All groups share one centre, and each spreads out both ways along 11 directions, with some noise.
Known rows, each followed by its group:
[ 14  25  -1  14 -16 -17   9  -4 -21  20   8   9   5   3  29 -15] => fuz
[  9   9  -5  -8  11 -14  18  17 -16 -12  20   2  -9   5 -24   8] => Nira
[ 10 -12  -7  -6 -14 -23   2  27 -12  24   4 -20  -5   8   8  10] => zapun
[ -4  13 -24  -3 -26   1  -1   2 -10 -20   5  -2   4   4  -1   5] => Noret
[ -4  15   5   1   2 -28 -11 -16 -10 -17 -11  20  -9  -9 -10   1] => Nira
[-10   9  15 -16  12 -15  12   5 -14   8  -5   7   9   5   4  25] => zapun
[ 38 -29  11   0 -11  10   1  40   1  21 -11  30  11  -6  11  -2] => sepir
[-10  12   7  23   4   0  -2  -7  -1   3  -4 -10   5  -4  -1   1] => zapun
[ 14  -2  10  -2  -8  -5 -10  14 -11  14   8   6  16 -18   4  -3] => sepir
[ 10  -6   6  -6  -7 -15  11  18   8   0   3  -5 -13  -9   6 -21] => fuz
[ 18  -1  -4 -25 -10  16 -14  15 -24  14 -15  -5   0   9  -2  20] => zapun
[-23  19  13  14 -17  -8  23 -11   7  -5 -19  11   4 -11  16   5] => fuz
[ -2  -6   0   0  -2  16  -2  16 -11 -13  10  -9 -11 -17  -1 -13] => Nira
[ -5   5   2  -6 -10  -2  -4 -21   0  -4 -26   3 -16  13 -10   4] => Nira
[ 10   7   9  -9   7  -5  -5   5   1   5 -12 -14  -6   4   5  -2] => sepir
[  7   2  14  -8   7  -4   8  13   4  -8  21 -19  19  -2  -4   2] => Noret
[  4  25 -20  14  14 -31  25  -5  19   6  20  -4  -4  14 -20   1] => Nira
[ -4  -9  14 -16   8  -4  -1  17  -8   4   3 -32 -14   2  11 -17] => Noret
[  6  -4  -1   2  -6  -1  -5  15 -11  10  10   8  14 -19  19   0] => sepir
[-19 -12 -11   2 -22  -3   3  12  -7   6  -5 -14  -4  12  -2   4] => sepir
[-23   9 -38  25 -32  -1   4  -6 -15   5  -4  19   2   2  20   9] => sepir
[ 23  -3  -9 -19  -5   7  -8  22 -20 -32   9 -21 -16 -10  -8  10] => fuz
[ -1  21 -10 -13  -4  11  -4 -11  -5   9   0  25  19  16  -5  -4] => zapun
[-10  -6   5  -7  14 -10   7  -5  -3  45  16 -26  -8  24 -22   2] => Noret
[  4   9   0   4   7  13  -2   7   0  -1  -3 -22 -12   5  12 -11] => sepir
[ 20  20   3   7  14  -3   6  -2  -5   2  19  26  12 -18  17 -11] => sepir
[ -4 -10  -2 -20   1  -1  14  -4  24 -30   6 -16  13  16   3  12] => zapun
[-17  17 -11   8 -35   3  -7  10 -33   9  -7   4  -1  -4  11 -15] => Noret
[  6   1   1 -10   9 -12  11   8  -6  -5   7  -9 -10   8 -12  14] => Nira
[13 12 -3  4 15  2  8  5  8  7 -7 -9  3 16 13 10] => sepir
[  4  -3  -3   8  26  13   6  -7 -15  -6   5  17  11  50 -27  27] => fuz
[-18  -2 -29   5 -33 -20  13  -5   5 -17   4 -10 -18  -4  -1   6] => Noret
[  4  -2 -25  -6 -14  -9 -28  13  -9  29   4 -39 -13   4  16 -25] => fuz
[  1  -2   1   3 -12  13 -13  -4 -17   5 -17  -1  -8  15 -14   2] => Nira
[-15   2 -16 -19  19  -5  15   5  -8  11  17  33  -1  -5   4   9] => Noret
[  3  14 -13  -8  18   5  -8   7 -11 -24 -16   5  -8   5   4  21] => Noret
[-10  20  -5  13 -26  10  -6   5 -22  -4   4 -19   5 -10 -21   4] => Noret
[ -3 -16  -6 -15   1   4  -8  14 -11 -11   4 -25  -8  12  -1   5] => fuz
[ -4  -1  -6  -3   1 -12  15   1  19  -7  22 -34  12  19  -5   5] => zapun
[  0  -9  37  26  -1  -6  -3 -11   4  10  -7   7   8   5 -31  -7] => Nira
[  2  20  13 -17 -20  -8  24   9  -4  -1 -16 -37 -24  -2 -20  11] => fuz
[-18   6  -4  21 -11   1 -21   6  -2  22  11 -40  24  -5  -8   0] => sepir
[ -1  -8   1   7   4   7  22  17   4  11  13  -5  -2  21  31 -29] => sepir
[  8  21  -9   9 -10  -7  -1   0  12 -24  11   0  28  22  11 -25] => Noret
[  5   3 -12 -17 -11   1  15   9   9 -24  33 -10   1  -6  -3 -28] => zapun
[  8 -14  25 -15  20 -13   6  23  -9  14 -14  -8 -13  -5  20   9] => Noret
[-17  16 -11   4  35  -3  -8   5   0  -5   2   9   9   2   7   4] => Noret
[ 26  -3  25   0  -2   4   3  10 -15   7 -20 -10 -32  -2 -15   0] => Noret
[  8  -4 -11  -6 -19 -13  20  16  -4  29  -1  -1  -9  20  14  -6] => Nira
[-26   5  -2 -13  28  21   6   4   0 -37  30  -5   6  -7 -14 -12] => Nira
[-11  -1  20   0  -7  -2 -24  -1 -14 -10 -15 -17   7 -29   8  11] => Nira
[ 11  -6  -4  14   4 -13   9   5   9 -12  -4   3 -18  -1  -2   7] => zapun
[ 19   4  11   0   2  19   5  -5  -2   1 -14 -28   6  28  20  17] => zapun
[ 36  -2 -20   1  -8   2   2   8   5  -2   2   9  -8  11 -14   0] => zapun
[ -8  -6   1 -11  -3 -16   9  23  -8  -7  18  -7  -6 -24  -3  -7] => zapun
[  8   0 -15   1   9   1  -7   2   5   6 -15   1  -4   7  22  11] => sepir
[-12  36   0  14  24  16 -13 -12 -19  17   8 -32  -3   7   1 -15] => zapun
[ 16   5  -5 -16  16  12 -19   1   1 -17  -1 -42   1  35  -8   1] => Noret
[ -7  -9  -5  10 -12   3  15  18 -10   2  17   5   2  -6  22 -19] => sepir
[ 21 -21 -15 -15   1  -9 -10  26 -11 -15  22  -9   5   5  11  -2] => fuz
[ -4 -22  -6  -8   9   1  -3   8   3 -15  -2   2  -4  12  12   2] => fuz
[  6   0  11  -4 -27  11  10   8 -22  13 -12  -4  -2  14 -20  11] => Nira
[ 15  13  35 -30   6 -12   9  12 -28  -1  28  -7   6 -11 -13 -14] => sepir
[ 12   8   6  -4 -18 -20  18  19 -23   7   3  -9  -9   0 -17  15] => Nira
[-13 -11   8  10   3 -13  10   9  15   4  15  -7  19   2  -7  -6] => fuz
[ 25 -10 -22   4  20 -15  -3  25  -1   9  14 -10 -14   6  14   0] => Nira
[ -1  -6   6  -4 -16 -10  13  19   8  -3   2   3  14  -2 -15   9] => fuz
[  3 -18   7  -6   8  -1  14  10   9 -20  -6  16 -11   3   1  -2] => fuz
[ -4   1 -11 -34  27  -6  -4   3 -11  -5  -7   0 -24   6  20   2] => zapun
[ 10  -5  12   3  19   0  10  12   3   3  12  14   2   1 -20   1] => fuz

New rows, each followed by its group:
[ 21  -2  14 -26  -1   5 -10  22 -18  -5 -10  -9  -6 -25  14   9] => sepir
[-16  18  19  -9  -3 -22   3 -11   7   2 -11 -14  33  -8   9  35] => Nira
[ 17   8  -5  -6  15   5  -5  10 -21  -4  -7  -1 -30  -7  -5   4] => zapun
[ -9  -6  -8 -11 -30  -2  -9  29 -21   8   5 -12  26  -9  -9  22] => fuz
[ 13  -5 -12  -6  -6   2   6   1   0  -5   3  12  -7  -7  -2  13] => Noret
[-17   3 -15  14 -15  -7 -15  10 -13  -5 -29   3 -17 -16  37  -9] => Noret
[ 15   0  -6  -7 -13 -13  10  13   4  18  -5   5  -2  14 -14  -2] => fuz
[  9   8   2   4   3   0   8   2  -5 -16   6   5   2  -4  -7  12] => fuz
[ 15   2 -26  -1  16  27   8   3  23  -4   1 -24 -21  12  -4   7] => Nira
[ 16 -17 -17 -23   8   1 -16   6 -18  -3  14  14 -10  -8  20  -4] => sepir
[ -5  20  -8   5 -12  -3  13  -2 -15 -12  -3  13 -11  -8   7   2] => sepir
[  9  -3 -22  -8  -6  -7 -10   1   8   5 -18   4 -19   2  22  -8] => fuz
[-15  15  -4  17  -5 -22  12  16 -15   2  33  21   7 -13  -2 -35] => Nira
[ 12 -15 -12 -12   5   0 -11   3   6 -20 -13 -13 -29   1  16  -4] => Noret
[  0   4   6  -9  -6  10   6   1  -1 -13   1  14   3 -11  23 -19] => zapun
[ 12  -4  13  -2   9   0 -11  10  -1   8  -5 -18  -1   7  12 -10] => Noret
[ 17   1 -23  -1  -1   8 -14   8 -14   5  -9  -6 -19  13   1   9] => Nira
[  5 -19  -9  13 -32   0 -15  16 -12  -8 -22   7 -18 -21  -6  10] => zapun
[-18   6 -14  29  -3  16   5  -1  -1 -17  20 -14 -13  -8  -7 -23] => sepir
[ 30  -5   2  -7   4  11 -18   9   7  -8  -8 -18  18   9  10  17] => Noret
[  4   7 -15   1 -19  10   0   5  -7  -9  11  10  12 -14  -2   3] => Noret
[  3   0  17  -6 -17   7  15   9  -2   7  -8   5  12  -5   5   7] => Nira
[ 10  43   8  36   2 -16  21 -22   5  10  11  24  17  -7   4  -5] => fuz
[ 12 -11 -24  -1  17   0  -4  13  11   2   4  -6 -17   4  20  -8] => Nira
[-20  19 -15  19 -15  -5  12  -8   3 -12 -20   0 -17  -3   7   7] => sepir
[  2   5  19 -21 -18  -4 -38   5 -25  20  -5 -46   3   1 -41  -5] => sepir
[-17 -13   7  18  10   1  -4   7  15   3  12  -8  -4 -18   2 -33] => fuz
[  1 -13 -13  -4  12 -11   3   3  22 -20   7  -9  -1  -9  12  11] => Noret
[-15   1  -2  -2   4  23 -16 -11  11 -19 -11 -13  -6 -23  17  -6] => Nira
[ -6   7   0  15  -3 -20   4 -10   9  11   0   5  -3   8  -4 -14] => Nira
[ -7  -1 -24  12 -22  -4  -5   4  -2  10 -21  15  -1  -3  28  12] => sepir
[ -3 -20 -13   4   4 -18   4   2  32 -25   6   5  13  14  12   0] => fuz
[ -9 -13   2 -24 -21 -18   8  16  -2   1 -38  -9 -24  12  17   9] => sepir
[  5  -4   6  -4  -5  19 -14  15 -15   5   2 -14   7 -24   3  12] => Noret
[ 17  12  -1   2 -13 -10  21   5 -18   3 -20  25 -15  -2 -22  44] => Noret
[ 25   9  -6   8  -4   9 -12   3  -6  -2 -19  25 -11 -17   3   0] => sepir
[ 16  -9  -7 -24  -4   9   1  16 -23  -5  -1   2 -13   8  -2  11] => sepir
[  2   6 -12  -6  13  -5 -12   0   1  16  -5  -3   4  -6   9  17] => fuz
[  5  20 -22  10   2  26 -33   2  -7 -14  -3   3  25  -2  11  -1] => Noret
[ 15   9 -25  -8   4   4 -10  14 -16 -19  -2 -18 -28 -15   3  11] => Nira
[  2   3 -11  -4  -6 -30  19  12  -4  28  11   2   6  24   6   0] => Nira
[ -7  -3   1   5 -14  -1  -6   6 -12  16  -2  -4   5   8   4  -6] => Nira
[ -5 -13 -21   5  -9  -8 -19   3  -6   9  13  10  19 -16   3  22] => sepir
[ -5   6 -19   2 -21   0 -19   5  -7 -18 -13 -16  -5  10  27 -17] => Noret
[ 22 -23  -4  -8  -2   4  -7  19 -12   2  12  31  -1 -19  15 -12] => sepir
[ 19   4  -8   0  21 -26   5  -4  -5  -3   0  10 -16  32 -30  18] => Nira
[-16   8  -1   2   7  -6  -4   8  -7   1  -2 -13  -3   4   7  -7] => Noret
[-23  -2  -8   7   1 -39  10   7  -6   3  -5  11 -18  -4  10   6] => zapun
[ 19  -9 -30  -8 -44 -23  14  15   2   4   3  32   3  16  -3  -5] => zapun
[  9  -5   7   0 -11 -19  18  30 -22  24  18   5  15  14  -1   2] => Nira
[  1  -3  -3  -3   7 -10   0   8   6  -2   2  20  18 -13  10  18] => fuz
[ 12 -15  -1 -10  14   6  -8  11  -2   0  -2 -24  -5  14   0  21] => Nira
[-14 -16  -4  -6   9  15  -3   3  -3   0   7  -4  -3  20  -2 -15] => Nira
[ -7  -1   7   2  -7  -5   6   9   0  -4  -1 -15  -4  -1 -22   0] => sepir
[-17   2 -14 -11   4 -11   5 -10   1  -3  -4 -25 -20  36  -4   0] => sepir
[  9   1  19 -14  16 -20  -4   7  10  13  -5 -15   5   3   7  -2] => sepir
[  7  16   9   8  -5  -4  11  11 -17  -7 -13  25 -18  -8   1 -14] => Noret
[ 13   2 -17 -12  20  11  -7  -1  -1 -27  -6   1 -26  -1  -4   8] => Nira
[  4   9   1  -5  22   9   5   0  -1  11  24  15  10   1 -16 -14] => Noret
[ -1  -9  10   9  16 -15  -1   3   3 -12  12   5 -10  -7 -10 -18] => Nira
[-25   0   6   5   2  -9   1   5  17  27  -5  -7  15 -11  -4   7] => fuz
[ 12  -3  -3 -15 -23  -9   4  19  -2   2  -8  -5 -16 -13  10 -11] => fuz
[ 18  19   0   4  -4  -5   4   4 -19  42   1   1 -10  19 -12 -12] => fuz
[  7   7   1  11  16  -3  -2   9   9  10  26  -2   9 -13 -17 -17] => zapun
[  7   1 -23  11  -9 -12   5  -6   5  -6  -6  -4 -12  22 -10  14] => zapun
[  8 -27   0 -14  12  12   3   4   4  13  20   5 -18 -32  -7   4] => Noret
[ -4   1   0  -1  -2  -6  12  -1   8  -2 -11   2  -3  13   1   8] => fuz
[ 12 -10   2   3   7 -10 -35  12 -28  -1  -7 -10   2   0   1  20] => Nira
[ 11   1   8   1  -4 -13   7   7   3   9  -3  -4   8  10   8   4] => Noret
[ 11  -7  -1 -10   7   9 -13   8   0 -11   0 -12  -6  -2  15 -17] => Noret
[  2 -11 -12 -21 -12  -4  11   6  -5   4  15   5   0   2   7  -1] => Noret
[  0  -1  -5  -9   3  25  -2  13  -5  -6   4 -18   5  -3   6  12] => Nira
[ 18   2 -11   2  -6  -2 -20  -2  -7  -1 -25   4 -18  -4  11  10] => Nira
[-10   2  12   4   5  -6  23 -10  16 -23   2  11   6   0  20  -9] => zapun
[ 15  -1  -3   4 -16  -6  12   6   5  -1  10   4  18 -10  -9  25] => Noret
[-16  15  17 -10   7 -19  32   8  -4 -14  20   8   3 -18  13 -13] => zapun
[ 12  17   1   6 -20   9  -7  15 -17  -6  -9  11  20  -8   9   3] => Noret
[ 23  14   8 -13   4 -12  22   4   3 -11 -23  31 -17   2   3  12] => sepir
[ -2  -9  -3   8   0   4  -5  13   4 -20   9  16  18 -23  -4   7] => fuz
[  8  18 -24  16  -3 -11  -4 -23  12   0 -17  10 -10  11  21  -5] => fuz
[  6  -3  -8 -11  -1   1  -5   9   3   2  13   4   5  -6  -6 -11] => zapun
[ -5  23 -18  14  -3   3  12 -19 -10 -26 -14   0 -33  15  16  -9] => zapun
